Every row belongs to one group in each of 3 separate groupings. Each group adds its own fixed numbers to the row, and there is some noise. The rows also spread widely along 9 directions, which tell nothing about the answers.
In the rows, zero is written as 128.
Some rows, each with its group in each grouping after it:
[130  79 152 131 127 152 123 112 169 145 102 104 122 121 144 166 101 114
  98 124 115 122] -> z270 (5) bod
[197 125 169 128 146 166  82 119 169 138 103  98 170 140 118 140  92 125
 119  93  59  94] -> z954 (2) Batas
[104 116 148  91 147 106 138 119 149 116 135 133 127 140 127 129  97 165
 129 155  96 123] -> z752 (0) Batas
[ 98 166 130 120 139 111  95 177 133  61 146 130 118  93  94  98 166  72
 181 105 116 201] -> z954 (1) gazeg
[ 83 107 133 114 125  89 158 101 153 103 170 120 135 151 152 154 131 150
 104 158 121 118] -> z880 (4) bod
[143 102 140 147 148 143  86 115 157 105 116 129 142 144 166 164  84 138
  98 132  79  84] -> z270 (5) gazeg
[128 140 135 108 145 117 124 132 169 130 133 134 142 135 147 124 113 148
 117 141 126 136] -> z583 (3) bod
[143 174 162 113 126 108 143 140 161 122 195 103 163 170 132 121 147 154
 149 111 135 105] -> z583 (4) Batas
[141 144 106 131 140 151 101 151 163  95 119 127 136 118 141 146 102 124
 137 104 122 139] -> z880 (3) bod
[133 155 134 144 127 125 102 126 129  75 168 112 160 171 143 153 140 126
 121 132  85  59] -> z975 (2) bod
[127 123 132 106  92 142 155 119 145 112 109 100 116 130 117 134 100 132
 130 130 103  80] -> z752 (0) bod
[ 90 151 141 122 138 107 130 160 112 106 139 134 114 164 124  94  83 173
 155 150  76 110] -> z975 (1) gazeg
[104 124 193 106 124  86 166 111 136 140 190 110 141 181 132 118 134 158
 110 162  99  89] -> z583 (1) gazeg
[155 182 121  83 107 108 139 121 160  67 142  97 147  97  80  91 160  84
 173 101 110 125] -> z583 (0) Batas
[127 106  99 120 126 152 123  99 163  88  81 119 121 121 129 144  48 146
 118 129  72  78] -> z270 (0) gazeg
[143 134 122 148 120 137 108 130 159  92 145 118 146 136 161 183 133 102
 108 117 140  91] -> z880 (2) bod
[116  99 126 123 149 156 116 146 184 121 111 123 129 112 136 181  84 137
 127 102 132 167] -> z880 (0) Batas
[124 159 166 131 117 116 139 181 109 128 145 130 102 170 140  98 107 155
 165 123 128  89] -> z975 (3) Batas
[109 105 150  95 147 104 126 115 172 122 119 128 137 104 126 143 115 122
 118 143 119 166] -> z583 (2) Batas
[ 88  78 158 134 102 122 133 128 116  75 131 108 107 126 110 163 131  91
 136 118  99 125] -> z880 (3) Batas
[ 91 153 151 119 125 116 162 153 129 143 172 109 106 183 122 100 115 193
 162 133 117 117] -> z270 (5) bod
[154 178 150 121 138 106  99 158 137 121 155 134 128 147 147 103 128 134
 142 131 129 105] -> z880 (2) gazeg
[112 142 131 110 144 103 129 116 121 113 145 126 129 187 126 102  84 202
 134 162  52  85] -> z880 (0) bod
[129 127 173 111 143 127 124 104 164 144 161  92 152 152 127 140 136 132
 112 128 102 118] -> z270 (2) bod
[141 150 139 130 111 158 124 168 134 134  98 112 111 143 117 104  91 140
 159 108  99 111] -> z583 (3) bod
[136 111 144 117 134  90 116 119 127 106 112 159 123 141 158 112  98 135
 111 161 102  82] -> z954 (3) Batas
[ 94 119 154 135 144 146  94 159 119  84 139 125 126 159 109 155 105 151
 158 117  64 130] -> z752 (0) Batas
[100 146 111 145 114 119 143 164 129  98 143 145 115 169 166 147  97 157
 133 141 132  77] -> z975 (1) bod

New rows. What belongs after each?
[ 84 100 119 133 109 121 128 107 126  57 139 107 120 140 112 163 127 118
 127 135  75 106] -> z880 (0) bod
[118 110 132 104 125 123 158 117 163 107 116 111 136 124 107 125  86 143
 136 123  90 127] -> z954 (1) Batas
[110  95 127 110 126 125 176 129 208 135 128 134 129 101 162 176 101 122
 101 120 194 150] -> z954 (1) Batas
[135 150 163 121 129 114 107 152 119 117 143 112 127 141 103  92 158 112
 157 117  89 138] -> z954 (5) bod
[ 80 117 133 142 116 114 122 137 111  64 142 132 100 139 134 133 117 113
 140 137 105 102] -> z270 (3) gazeg
[111 111 138 121 132 122 142 145 151 155 112 142 114 153 159 134  79 180
 117 155 123 118] -> z583 (5) bod
[128 116 150 122 133 139 117 148 135 127  85 123 100 119 120 117  83 119
 150 117  93 132] -> z270 (1) Batas
[114 109 149 121 110 122 120 132 113  84 115 127 109 137 119 139 112 116
 141 137  81  86] -> z752 (0) Batas
[ 89  91 174 123 138 110 123 150 153 121 141 137 116 110 145 166 149  87
 117 130 165 183] -> z583 (3) Batas
[140 112 156 105 149 113 111 134 145 159  90 138 110 130 144 112  70 159
 123 151  99 124] -> z880 (2) Batas
[144 163 169 128 119 106 100 170 100 113 132 137 108 157 135  94 127 134
 167 133 101  93] -> z752 (4) Batas
[144 133 134 112 136 118 119 139 150 145 106 134 109 132 152 117  98 138
 121 141 126 114] -> z880 (0) bod
[ 97  95 161  94 122  85 154 104 124 113 116 128  96 123 125 100 112 120
 126 160 109 115] -> z270 (3) Batas
[159  99 155 137 123 129 112 147 167 145  83 152 115 105 184 168 103  81
  93 128 166 108] -> z583 (1) Batas
[144 103 123  80 126  91 129  69 176  96  83 133 143  77 135 123 106  91
  84 174  97 109] -> z583 (2) gazeg
[144  94 108  82 160 153 120 106 213 127  60 135 146  78 137 160  46 149
 108 131 106 155] -> z752 (0) Batas
[120 125 162  86 174  97 142  95 176 151 167 128 156 162 151 118  94 191
 109 155 109 124] -> z270 (3) Batas
[130 164 143 113 124 119 132 144 125  98 148 117 133 162 106  94 109 165
 171 120  79 102] -> z583 (3) Batas
[128  95 130 110 120  97 141 109 166 102 114 135 122  90 157 157 121  83
 102 141 149 125] -> z880 (1) Batas
[ 91 113 180 137 120 133 127 150 102 143 119 114  88 179 119 111  73 173
 146 141  70  87] -> z270 (2) gazeg
[108 140  77 120  86 185 174 139 201  83 116  81 139 107  92 170  84 140
 155  78 136 131] -> z583 (2) bod
[114 129 121 143 126 128  92 142 140  67 127 135 128 115 134 156 144  85
 128 122 116 133] -> z954 (2) bod
[105  88 164 113 132 102 137 135 150 139  99 139 106 116 159 144 100 123
 108 153 135 133] -> z975 (4) Batas
[119  79 165 122  99 104 127 130 126  98  97 119 104  88 134 149 148  46
 116 135 127 123] -> z975 (5) Batas
[160  91 216 110 103 132 143 138 136 190 100 113  98 127 145 128 109 102
 110 132 144  91] -> z752 (3) Batas
[145 141 135 102 138  95 135 105 184 101 169 122 172 131 147 141 142 136
 115 134 127 117] -> z583 (5) Batas
[127 127 159 123 143  91 101 150 129 135 136 142 110 126 155 120 153 106
 122 147 132 153] -> z880 (5) bod
[169 110 162 108 104 149 144 118 153 176  68  99 116 132 120 107  67 138
 114 130  90  75] -> z954 (2) bod
[155 122 157  98 124 155 155 104 204 146 136  72 168 118 103 143 106 131
 112  95 116 124] -> z954 (2) gazeg
[115 110 157 137 158 151 138 166 191 181 141 135 138 162 189 195  68 187
  99 118 181 126] -> z975 (2) Batas
[173  97 147  95 118 155 160 120 203 183  64 110 132 100 142 137  53 146
 109 117 134 114] -> z583 (5) Batas
[ 89 126 197  53 123  72 204  91 140 152 179  83 116 150  83  71 141 155
 149 149 104 132] -> z270 (0) Batas
[116 113 165 143 123 150 125 167 130 168 104 126  86 156 158 133  85 140
 126 122 140 107] -> z270 (3) bod
[143 143 144  99 135 131 123 153 150 156  98 129 113 122 133 100  93 151
 141 139 115 138] -> z752 (5) bod
[105  95 181 106 140 126 142 126 162 157 125 111 129 133 121 132  98 135
 113 142  99 152] -> z583 (1) gazeg
[109 124 144 124 143 132 114 146 125 128  99 134 100 155 124 110  58 182
 153 136  73 107] -> z270 (2) Batas
[141 115 131 103 135 131 149  97 202 108 135 104 172 116 128 160 105 133
 112 115 113 126] -> z583 (1) Batas
[ 70  88 161  82 108 110 167 107 139 110 121  84 103 104  70 112 113 124
 143 144  81 169] -> z880 (2) gazeg
[135 134 144  91 129 134 145 136 155 148 101 124 112 128 124 103  66 167
 136 142 104 107] -> z752 (0) gazeg
[130 113 131 126 132 130 150 114 189 123 144 126 141 133 173 180  97 133
  99 121 159  98] -> z270 (1) Batas
[123 134 124 129 112 166 130 153 158 106 127 112 130 128 131 161 106 128
 140 104 129 120] -> z752 (3) bod
[159 113 162 115 128 139 111 156 153 174  56 131  98 113 137  90  60 133
 127 128 111 126] -> z954 (4) gazeg
[ 93  72 165 109 133  94 124 110 146 124 109 126 117 110 128 132 139  97
 100 157 106 161] -> z954 (4) bod
[157 119 125  65 124 118 173  94 220 157  87 114 142  78 138 126  77 132
 106 139 158 131] -> z583 (2) Batas
[ 90 115 176 121 100 132 113 161  86 111 101 107  80 126  84 109 130  98
 165 138  74 138] -> z752 (2) bod
[113 143  98 107 126  96 148 138 169 103 122 161 120 119 169 137  97 150
 123 153 173 110] -> z583 (2) Batas
[168 112 178 113 144 167 104 170 177 208  58 118 112 103 127 111  63 137
 129 110 112 164] -> z583 (5) gazeg
[114  58 188 106 149 112 121  74 160 140 121 104 138 127 131 148 112 122
  80 160  70 126] -> z270 (5) gazeg
[156 136 145 132 130 149  93 170 152 146  74 126 108 103 144 134 105  87
 127 116 136 133] -> z975 (2) bod
[125 133 120 126 132 117 111 138 142 101 131 129 125 130 142 134 121 133
 130 133 109 125] -> z880 (5) bod
[109  95 140 121 104 169 123 148 152 106  75 107 102  88 106 156  83  99
 138 114 104 138] -> z752 (2) gazeg
[143 124 165 123 101 142 137 148 134 148 102 120 105 141 143 132  80 140
 125 136 119  68] -> z752 (2) gazeg
[141 131 144 136 110 164 133 154 144 133 107  95 127 144 121 142  88 126
 137 104  94  94] -> z975 (1) bod
[ 97 155 137  70 149  84 154 122 131 120 137 125 126 148 106  55  99 184
 148 170  75 134] -> z975 (3) bod
[103 127 115 136 118 136 128 168 159  81 134 132 121 116 133 161 122 121
 154 103 148 149] -> z583 (5) Batas
[116 146 118 112 102 141 172 152 185 127 139 107 126 113 134 145 121 117
 136 107 176 140] -> z583 (1) bod
[176 127 165 118 124 140 103 134 153 158  74 121 124 122 137 111  82 118
 114 134  95  88] -> z583 (2) gazeg
[138 155 120 111 143 130 133 162 165 124 115 139 128 125 150 119  81 152
 147 115 146 125] -> z975 (3) Batas
[110 125 161 136 137 119 125 132 151 100 188 117 157 169 140 171 141 144
 124 115 119 110] -> z954 (2) Batas
[133 127 103 131 136 132 114 117 187  78 139 137 159 126 169 185 108 121
  94 127 134  96] -> z583 (0) gazeg
[146  91 191 136 104 152 129 117 153 144 136  75 135 137 122 171 122  97
 106 107 109  93] -> z880 (2) gazeg
[162 166 143 127 128 134 105 149 138 104 133 113 128 137 119 105 120 125
 171  96  99 105] -> z270 (5) Batas
[144 110  99 151 126 152  95 152 161  93  68 155 118 109 165 172  69 116
 117 112 134  98] -> z954 (2) Batas
[ 96 110 161 156 177 160  84 176 165 147 155 128 148 169 159 193 106 166
 113 115 116 168] -> z975 (5) bod
[102  99 122 129 109 189 159 144 185 124 105  92 129 126 110 176  69 151
 133  91 121 142] -> z583 (3) bod
[ 95 146 114 126 126 143 104 183 142  76 102 126 102  86 108 130 112  91
 170 108 129 172] -> z975 (2) gazeg
[119 136 169 112 167 106  90 140 133 145 141 147 132 159 153 125 118 159
 116 164  99 130] -> z752 (2) bod
[119  99 157 107 142 120 112 109 152 112 100 118 135 110 105 121 101 109
 119 146  56 144] -> z583 (1) gazeg
[115 129  87 128 127 141 110 151 160  61  97 136 110  87 129 145  99 107
 161 103 129 148] -> z270 (5) Batas
[122 155 128  75 136 119 167 132 199 110 159 104 155  99 101 115 133 132
 157 104 154 183] -> z583 (3) Batas
[129 101 167 133 112 121 134 148 122 150 103 132  91 145 153 125  82 131
 117 145 110  85] -> z880 (1) gazeg
[133  90 183 119 162 118  93 144 165 179  86 153 116 116 170 149  97 118
  95 149 141 155] -> z583 (2) Batas
[131 118 113 128 166 150  88 138 201 115 106 139 156 103 157 177 100 117
 102 120 124 171] -> z583 (1) bod
[ 97 142 135 109 132  92 166 118 140 122 177 121 136 178 143 121 110 187
 125 157 105 104] -> z880 (1) bod
[154 133 156  97 153  89 119 101 157 125 141 131 161 148 141 109 115 157
 115 157  80 102] -> z583 (5) Batas
[132 171 147 127 142 121 109 175 129 103 155 126 126 154 131 120 129 132
 162 110 122 115] -> z975 (0) Batas
[130 140 155 115 134 124 150 146 178 132 168 114 149 134 155 156 130 129
 120 108 177 128] -> z975 (3) Batas
[142  89 156  87 129 122 142 108 166 165  75 135 112  95 157 127  88 121
  86 168 134 120] -> z752 (3) bod
[101  83 179 154 119 138 115 170 114 136 113 124  89 143 139 165 102 110
 134 117 117 130] -> z880 (1) Batas
[111 135 117 119 124 134 134 166 163 103 122 124 114 107 129 142 105 129
 160 101 154 166] -> z880 (4) Batas
[151 146 153 129 167 114 102 155 149 149 141 150 136 161 170 131  94 165
 124 133 122 119] -> z880 (1) Batas
[107 107 160  89 154  71  97 102 136 106 120 138 127  95 118 103 164  78
 108 171  94 175] -> z954 (2) bod
[154 160 121 125 143 153 121 141 176 117 142 124 162 154 151 146  70 179
 129 119  99  85] -> z752 (1) gazeg
[ 96 159 130 111 142 107 116 134 142  77 175 119 147 153 106 122 152 136
 149 129  91 141] -> z583 (0) bod
[136 105 156 140 140 128  70 161 112 131  74 143  93 123 139 121 104 109
 130 140  78 138] -> z880 (5) bod
[157 100 205  86  91 102 183  88 153 177 124  88 131 141 123 116 115 125
  99 148 115  63] -> z583 (2) Batas
[ 67 132 116  84 128  81 149 132 117  97 106 146  89 133 107  77  96 164
 155 179  87 137] -> z583 (0) bod
[ 86 137 167 112 132 167 174 173 153 156 162  81 121 185  73 118  76 219
 188  80  97 155] -> z954 (0) Batas
[141 144 124 128 117 126 128 145 142 123 122 152 118 148 180 140  95 149
 113 149 146  69] -> z752 (3) bod
[126 135 149 113 127 124 139 132 158 127 146 110 140 145 119 118 107 158
 134 130  95 116] -> z583 (5) gazeg
[119 110 108 136 122 145 102 155 137  93  71 139  91 106 134 140  71 117
 140 123 104 121] -> z880 (0) gazeg
